The groups are shells around one centre, one inside the other: the same stretched ball of 7 dimensions in 6 sizes.
(in the rows, 128 means zero)
Some rows, each with its group after it:
[ 87 114 151 109 115 116 148 155 150 151 129 100 119]  Q612
[ 63 116 101 109 154  98 170 164 143 185 175 104  90]  Q984
[ 96  86 124 145 162 121 175 142 108 166 145  98  81]  Q433
[127 114 125 119 130  99 156 138 159 128 121 104 147]  Q433
[ 98 101 155 125 128 126 159 153 126 151 114  91 100]  Q433
[108 148 106  93 137  64 141 176 160 138 153 137 117]  Q433
[161 120 153 113 134 106  96 136 116  88 120 145 150]  Q612
[122 110 117 122 123  95 157 133 169 128 137 108 160]  Q385
[121 162 145  68 114  82 110 163 181 115 114 132 151]  Q612
[153  87 161 119 112 148 111 126 103  95 110  96 188]  Q959
[117  90 140 128 152 136 132 123 107 135 143 108 129]  Q433
[ 97  76 165 151 120 140 166 160  90 152 119  89  85]  Q748
[134 107 155 118 138 122  99 149  84 111 143 139 123]  Q748
[ 94 141  84  90 150  74 167 168 171 161 154 106 123]  Q959
[ 83 158 125  87 122  63 151 177 195 154 140 131 103]  Q612
[ 99  59 118 165 132 130 181 147  91 156 165  88 115]  Q748
[129 113 128  91 151 131 108 128 116 121 139 107 164]  Q385
[ 94 144  92  95 145  64 151 186 149 155 171 133 104]  Q748
[ 89 132 116 112 163  80 142 152 148 158 167 145  80]  Q385
[ 70 133 133 121 118  69 178 197 159 171 143 125  58]  Q748
[ 97 114 109 109 119  97 165 169 148 150 148  94 139]  Q433
[ 89 133 123 112 138  77 144 170 147 152 163 142  88]  Q612
[101  73  93 155 134 109 196 148 125 159 166  84 131]  Q984
[153  96 156 136 128 121 117 128 108  98 123 128 148]  Q433
[ 88 129  96 111 162  75 150 172 130 162 183 139  85]  Q385
[111 102 135 135 149 107 135 159  91 140 159 136  87]  Q984
[ 79  79 130 153 131 118 192 156 121 173 148  88  85]  Q984
[115 151 151  94 112  76 118 179 154 120 127 147 113]  Q959
[139 120  91  95 159 102 120 122 143 117 161 119 186]  Q984
[ 90 140  80  92 173  74 150 151 163 163 178 128 113]  Q984
[102  89  99 148 125  94 190 154 143 153 162  97 130]  Q984
[122 107 124 139 154  95 167 162 112 143 128 116  82]  Q385
[ 65 112  76 121 142  79 210 170 171 190 171  86 103]  Q385
[ 99 125 110 112 121  80 171 182 152 151 142 106 116]  Q612
[ 68  97 124 126 128 116 189 162 142 181 143  78  96]  Q385
[129 127 102  86 145 101 105 143 130 117 170 129 178]  Q385
[116 136  93  89 157  87 133 122 182 134 160 122 167]  Q959
[121  93  95 135 155 103 165 160  97 144 161 105 118]  Q385
[ 88  99 126 115 132 125 163 167 113 162 141  83 112]  Q748
[ 65 151 104  88 147  69 168 159 204 178 155 117  97]  Q748
[ 87  94  99 132 157 108 191 160 120 177 153  84  91]  Q984
[104 109 110 139 151  84 182 176 120 159 145 115  70]  Q433
[ 88 133  97 114 130  64 198 172 192 167 138 101 106]  Q748
[ 89  83 119 166 140  97 197 173 105 170 156 109  58]  Q433
[109 125 147 101 109 103 122 164 139 126 139 125 136]  Q612
[ 70 144 122  91 134  80 149 167 177 166 157 125  99]  Q612
[112 118 161 119 142 112 139 141 138 138 111 120  93]  Q984
[141 126 118 106 172  97 110 128 125 116 148 145 132]  Q959
[107  98 142 155 111  91 178 179 122 144 131 117  82]  Q748
[111 108  83 127 175  90 175 149 128 158 161 108 105]  Q959
[113  89 152 151 148 120 147 152  85 141 137 124  73]  Q612
[103 124  82 122 130  61 182 162 181 151 166 116 135]  Q959
[130 120 121 121 170  93 127 128 132 127 149 144 113]  Q959
[ 93  71 122 167 156 120 205 147 108 176 136  83  66]  Q748
[131 104 126 140 136  93 153 167 106 127 138 125 105]  Q433
[112 138  96 108 164  66 149 163 147 146 159 140  97]  Q612
[172  98 163 110 128 145  80 114  95  76 115 121 194]  Q959
[121  82 117 160 146 103 158 139 106 136 167 128 111]  Q959
[ 93  72 123 161 159 125 185 157  79 171 153  95  63]  Q984
[101 108 100 150 133  66 197 178 145 158 154 119  83]  Q385

New rows. What belongs after each?
[123 117 126 138 139  79 161 168 129 135 134 133  87]  Q433
[135 160 122  82 142  68 115 149 179 112 129 147 144]  Q385
[152 109 172 108 110 133  96 127 124  89 107 118 179]  Q612
[117  80  98 149 144 109 187 159 102 151 150  87 118]  Q385
[108 106  98 122 130  96 186 148 165 151 138  83 147]  Q959
[101 139  76  97 151  62 151 153 177 148 183 133 140]  Q612
[120 120 130  93 148 118 100 130 126 122 157 129 155]  Q433
[101 134 130 113 142  79 136 175 130 144 154 146  82]  Q612
[143 134 126  97 129  90 129 136 171 108 118 120 169]  Q984
[104  92 135 141 170 122 149 130 105 153 150 119  82]  Q748
[ 94 141  90 100 160  65 146 152 171 154 179 142 115]  Q612
[ 84 141 113  83 127  87 144 154 186 153 154 112 142]  Q433
[123 108 157 114 128 126 137 132 141 126 105 100 137]  Q612
[115 111 148 109 152 126 106 131 109 129 148 131 121]  Q385
[ 93  99  86 133 174  97 180 158 112 173 173 105  86]  Q612
[139 103 157 113 136 136 114 136 101 113 114 109 141]  Q433
[ 97 113 115 122 119  90 162 155 160 146 156 113 134]  Q433
[101 117 125 125 150  93 170 171 127 158 129 110  73]  Q612
[123 119 155 107 135 118 134 150 128 129 103 106 116]  Q984
[158  87 153 125 133 144 117 124  93  99 110 100 167]  Q959
[109 147  97  99 149  60 150 145 194 141 156 138 131]  Q959
[ 84 148 157 102 125  80 143 172 171 152 124 137  73]  Q959
[108  62  94 176 160 111 204 147  93 164 165  92  91]  Q984
[114 136 102 119 130  56 170 178 166 140 143 129 109]  Q959
[139  84 132 157 150 110 142 146  79 122 148 132 102]  Q984
[ 92  88 104 159 150  92 203 179 104 174 156 102  61]  Q612
[108 150 145  79 146  98 123 140 175 137 114 122 121]  Q748
[147 123  99  95 168 102 101 117 131 108 165 137 178]  Q959
[113 113  93 138 160  72 164 165 122 148 172 138  89]  Q612
[ 98 104  96 140 179  90 171 137 133 164 171 125  83]  Q959
[120 132 135 102 134  93 124 130 171 123 136 132 146]  Q612
[ 87  86 110 137 145 119 187 164 107 173 151  80  95]  Q984
[142  92 111 130 144 116 154 135 117 123 133  96 155]  Q984
[128  99 103 121 156 113 148 141 111 134 150 102 143]  Q433
[101  91 101 118 133 120 149 135 131 145 177  96 168]  Q748
[109 138  81  99 154  65 137 145 170 139 188 144 146]  Q959
[ 88 131  74 109 164  66 172 150 177 167 181 123 114]  Q612
[108 128 127 129 132  68 158 171 150 141 143 142  86]  Q612
[ 99  86  82 145 183 103 169 148  89 167 193 117  88]  Q748
[ 74 124  82 103 151  84 169 145 179 173 182 108 131]  Q959
[ 67 146  97 109 145  52 182 183 183 180 166 131  68]  Q984
[161 106 127 111 124 116 124 129 132  95 119 105 196]  Q959
[126  76 163 142 122 147 143 143  85 126 115  92 125]  Q984
[ 83 150 130  73 132  93 135 166 172 155 136 113 119]  Q612
[134  94 146 134 106 116 136 152 113 111 132 113 152]  Q984
[122 130 133 106 162  97 114 130 140 126 145 145 118]  Q984
[134 147 116  81 133  81  98 158 144 107 157 148 163]  Q959
[106 119 132  97 147 117 122 155 113 141 147 116 119]  Q612
[116 140 125  94 111  81 149 155 190 128 121 110 156]  Q984
[150  82 147 145 145 133 129 134  77 111 126 114 128]  Q612
[102 116 114 109 115  94 143 156 154 137 163 116 155]  Q385
[105 123  95 114 144  80 178 169 151 156 143 102 112]  Q984
[140 119 114  95 145 109  97 137 115 106 164 134 176]  Q984
[ 87 119 140 143 125  75 186 194 136 164 128 124  42]  Q748
